The first 6 rows are patterns. Each new row is the sum of 2 different patterns, raised or lowered, with some noise. Before adding, each is slid sideways (what falls off one end comes back at the other) and multiplied by a number that may be negative. Names go in the order of the patterns.
Some rows, each with the names of its patterns after it:
[-12.7 -19.4   6.9   3.8  10.3  19.2  20.2   3.9 -17.4  19.6  18.3  -9.2
   1.9 -30.1 -18.3  10.6 -22.6   1.7  10.5 -11.2  30.7  25.7  28.9  -3.8
  26.5   5.8   6.4   7.8  16.2  19.5   0.3   1.1  -3.0   6.0  31.0   0.8
   5.4 -29.1   3.6] => nuda
[-19.9 -21.9 -17.9  30.9   5.1  26.6  30.8 -10.3   0.9  26.4  27.0  16.3
  31.2  29.9   4.3  -6.6 -31.3  28.3  24.2 -27.6  17.8 -12.3  22.5   7.7
  23.6  19.6   4.6   0.9  -1.2   7.7 -31.4 -16.6  14.7  -1.1  14.5 -12.0
   3.1   4.2 -30.5] => Naz
[-13.1 -27.9 -27.7 -10.5   9.8  17.9 -30.1  -5.7  12.1 -14.8   3.1  24.1
 -12.4  -9.0   2.7   4.8  13.6  23.4 -28.6 -11.0  -7.1   3.7  -7.9   0.1
  14.1   0.8  30.7   1.7  -2.0 -10.9 -30.5   8.1  26.7   0.6 -13.1 -24.0
 -29.7 -20.5  16.6] => teren
[ 14.8 -22.4   0.7 -17.6  -1.4 -15.0  -2.0 -11.6   3.1   5.5   6.6   0.4
  -2.2  10.0 -23.5   0.5   7.3   2.3  14.1 -15.4   0.8  29.3 -15.9 -22.8
   7.8 -15.8   5.7   2.4  13.7  15.1 -27.1 -30.4  20.9 -12.3 -13.0 -13.5
  11.2 -18.1 -13.6] => pupi
[ 25.2  25.3 -22.5  13.7  28.7  15.3  28.2 -26.5  25.7 -22.4  -1.1  26.0
   5.8 -23.7   4.3  16.9 -20.8   8.5  -7.0 -15.3 -22.2   0.3 -20.8 -18.6
  -6.8   8.4  28.8  -3.1 -29.5 -21.0  22.9  20.3 -12.7  30.1  -5.6 -12.3
  27.2  -8.4  20.6] => Nelur
[-29.2  28.8 -24.5  -0.8  14.8  -4.1  26.2 -16.5  25.5  12.1  18.7  19.7
 -12.0 -16.8  30.7  -5.6 -20.4   4.1  26.5  30.3 -28.1  -8.8  10.8   0.1
  29.4 -16.3  18.8  -9.3  28.3  12.3  19.8 -25.1  -6.8  -6.5 -18.6  15.0
  26.3   9.3  23.7] => koli

New rows, each followed by the names of its patterns:
[  9.4  28.2  15.4  40.1  11.4  22.0  14.8   5.0  30.7  26.1   6.7 -31.7
  11.5  10.2   3.6  -2.1   2.9  20.8  25.1  41.1   2.0   1.9  20.5  42.5
   8.1  22.7 -32.9 -11.7  15.2 -22.3  14.7  33.3   0.2  47.1  16.4  48.7
 -11.2  33.4  17.7] => nuda koli
[-42.6   5.7 -13.3  -6.7 -46.1 -22.0 -45.0 -14.8 -22.5   3.3  -5.5 -32.3
  19.2  24.2 -25.0 -17.6  -9.9   1.2  -5.2  -1.4  32.7  11.7  25.7  22.3
 -34.5 -18.1 -48.1 -36.5  21.2   0.6 -46.2 -44.5 -18.8 -53.6 -32.3  -5.5
 -11.2  27.8 -42.3] => Naz Nelur
[63.0 59.8 72.3 52.9 30.3 46.3  7.7 46.1 57.1 27.6 65.6  9.5 49.0 46.5
 54.9 65.7 28.6 48.1 32.5 52.7 16.4 32.0 34.0 34.7 44.7 17.9 47.7 50.2
 13.8 28.3  1.2 33.3 47.6 41.5 65.1 53.7 41.4 25.9 69.4] => Naz koli
[ 36.1   4.2  34.3 -15.7  30.9  29.6  30.6  34.8  -4.8  22.2  -9.9  12.8
   3.0  -0.9   2.3   7.7  25.1 -14.6  13.3   6.0 -21.3 -18.2  -8.0 -17.9
  16.1   6.4  30.1  42.1  -1.0 -15.4   9.1  37.8  31.2  18.0  41.8   5.1
  -4.1   3.6  19.9] => Naz Nelur
[  6.7 -28.0 -28.1  -5.4  11.4  -8.7   4.1 -34.7 -16.4 -35.7 -41.5   1.2
  -5.9 -22.8 -30.2 -39.4 -30.8 -32.1   8.3  -4.2  23.1 -14.6 -28.9  10.5
 -27.0 -11.3 -36.8 -14.3  -9.1 -33.0 -25.5  -0.9  -5.2   7.9  28.3  -3.8
  -0.9  -8.2 -26.8] => nuda Naz
[ 13.7  12.7  -5.0  -4.7  -4.2  -2.5 -16.2  12.9  -3.0  -5.1 -14.5 -13.8
 -20.2 -16.8  -4.2  -8.1  27.2 -14.3 -17.0   6.8 -17.6  10.4 -11.3 -24.4
  -4.1   2.1 -10.0   4.1  -7.9  -8.2   2.6  -4.6   5.0  18.9 -17.4   8.4
   4.2   4.5   6.9] => Naz pupi
[-35.5 -51.9  -3.7 -64.0 -23.8 -44.1 -50.8 -33.3 -69.0  -7.6 -63.2 -53.6
 -55.6 -66.0 -14.6 -25.8 -86.2 -23.7  -4.0 -51.6 -47.6 -69.1 -18.3 -45.1
 -56.9 -23.3 -42.2 -38.6 -44.9 -20.7 -50.2 -61.3 -41.7 -10.0 -42.0 -16.8
 -27.9 -36.2 -60.1] => pupi koli
[  4.1 -25.5 -23.5 -12.4  17.9   4.5   8.8   2.4  -7.9 -22.2 -41.5   2.6
 -19.3 -31.4  -1.6 -13.8  18.5 -18.8 -16.9   1.7  -4.5   1.1   3.7   0.1
 -43.9 -19.3  13.2   0.2   2.3 -27.0 -25.4   8.7 -29.8 -37.3 -20.0 -19.7
  -9.7  -4.2   8.6] => Naz teren
[ 25.7   3.3  13.7  21.5  22.6  -6.1 -10.9 -13.9  25.2  24.9 -11.4  -8.1
  -2.9  20.3  42.0  17.6  31.3  25.6   3.1   3.8   4.8 -30.2 -20.8  11.3
  23.1   1.7 -17.4  14.0   7.4  12.3  15.7 -19.0  14.5  24.7   1.6  32.8
   3.4 -23.1 -16.4] => nuda Naz
[-17.3   3.2  30.3  37.7  49.6  43.3  15.5  31.3  27.7  52.2  36.9   2.2
   4.4  23.7   9.9   9.8  14.4  15.0   3.6  23.8  40.6  29.8  28.6   1.2
  16.5  40.2  25.9  27.7  24.1  34.5  19.3   5.7  15.8  -3.4  37.3  19.4
  28.6  26.8   9.4] => nuda teren
[ -4.3 -23.4   4.6  15.5   4.4   0.5  -2.8  15.8  -9.0 -13.8   6.0 -24.9
 -14.8  -8.3 -13.6 -27.1  -1.3 -16.5 -31.8 -24.6 -16.1  13.3  -0.7  -2.9
 -10.0  -2.2 -10.6  16.5 -13.1 -12.7  -2.8 -15.8   0.6   5.4   9.5  -3.1
  26.5  16.9  -4.3] => Naz Nelur
[ 13.8  -9.0 -29.0  31.3  -7.2  19.6 -15.7   2.0  -9.3 -19.7  12.0 -12.1
 -16.2  11.7  23.1  26.2 -22.7 -40.8  21.2  19.9  15.4  29.3   2.2   1.4
   0.5  34.1  10.8   4.9 -18.2   3.3  35.4  15.8   6.2   9.2 -13.7 -22.7
  -2.3  32.4 -15.3] => teren koli
[-70.5 -76.0 -64.6 -71.4 -73.9 -54.9 -25.2 -16.3 -76.3 -66.8 -27.9 -52.5
 -34.2 -82.7 -41.8 -54.6 -69.9 -44.1 -48.7 -48.2 -62.4 -26.5 -13.7 -40.3
 -57.3 -53.9 -25.8 -39.6 -57.0  -4.0 -17.7 -36.3 -13.4 -76.2 -41.6 -65.9
 -65.7 -36.3 -39.0] => Naz pupi
[-40.0 -27.4 -55.6 -33.9 -29.6 -48.0 -33.4 -38.0 -57.7 -49.0 -47.7 -28.0
 -37.7 -31.3 -29.0 -58.8 -26.8 -56.2 -57.8 -44.7 -61.8 -52.9 -42.3 -53.0
 -67.0 -73.4 -60.0 -54.1 -15.1 -65.0 -69.7 -45.6 -57.0 -33.3 -47.5 -65.5
 -57.9 -48.1 -57.0] => Naz teren
[64.6 30.6 50.1 44.2 12.2 74.6 85.4 85.1 24.4 53.9 59.0 27.2 52.1 64.9
 40.7 43.9 22.7 17.6 31.6 86.9 30.4 27.1  2.1 26.4 46.2  4.8 61.0 42.6
 31.7 55.2 77.5 43.2  9.8 73.3 53.6 38.5 52.5 28.3 23.9] => nuda Nelur
[  5.1  21.6  17.6   8.5  19.7  55.1  43.6  14.4  46.1  23.1  12.0  27.0
  -9.9  60.7 -13.0  38.3  37.7  13.7  11.2   4.3  43.1  -4.4  19.3   2.8
   1.7  19.8  33.1 -11.3  18.1  31.4  26.3  18.9  -4.2  28.7  17.0  25.8
  35.3  -4.9  52.6] => Nelur koli
[-11.4 -29.5  -4.2  22.5 -13.3 -18.5 -15.9 -32.5  30.7  -8.0  19.5  -3.2
  -6.8  -3.2   4.0  -2.0 -33.9  11.8  -0.5  11.9  30.3   7.8 -18.0  10.3
  20.9  23.7  15.5  -0.6 -10.1  25.4  34.3   4.1  -0.2   3.7 -29.2  21.2
  12.4 -23.9  13.7] => teren Nelur
[  9.3  45.7  10.4  13.4  21.6   6.6  -6.5  26.5  26.4   8.1   2.9  -4.6
 -10.2  44.8  16.0  15.9  -5.9  14.1  -1.6 -13.1   9.5 -13.6  10.3  17.3
  23.2  34.2  -5.7   0.2  17.5  12.8  27.0  12.6  11.5   5.2   0.8  27.2
  35.3  10.3  17.7] => nuda teren
[51.3 43.4 28.2 40.9 15.6 29.4 -3.0 32.8 39.2 37.9 58.1 12.6  4.1 45.5
 36.3 49.0 34.9 49.5 -2.2 22.1 58.1 49.0 43.9 29.8 22.7 57.6 18.6 23.4
 54.1 14.8 -0.2 13.0 19.7 34.0  5.9 12.9  8.4 44.9 58.6] => nuda teren
[  3.5 -12.7 -45.9 -38.6 -22.8  -9.1 -24.6 -32.4   5.6  -8.2 -16.2  -9.2
 -73.9 -33.0 -47.0 -48.0   3.9 -30.6 -62.8 -51.7 -30.3 -36.6 -34.4 -16.8
 -30.4  11.1 -34.0 -29.2   7.0 -48.7 -25.9 -27.0 -26.4 -54.1 -33.5 -32.9
 -44.8 -16.3 -24.8] => Naz teren
[ 31.9  21.8 -16.3   1.3 -27.3  -8.2  34.8   1.9 -24.7 -11.6  10.6  -0.1
  22.4 -22.0  -5.2   3.9  -5.9  -4.6  12.2  -4.0   4.4  22.0   4.6  -4.3
  10.3  -0.1   8.1  -5.5  23.1   0.2  -0.2  28.9   1.2  34.5  16.7  15.0
 -11.3  -7.0  27.7] => teren Nelur
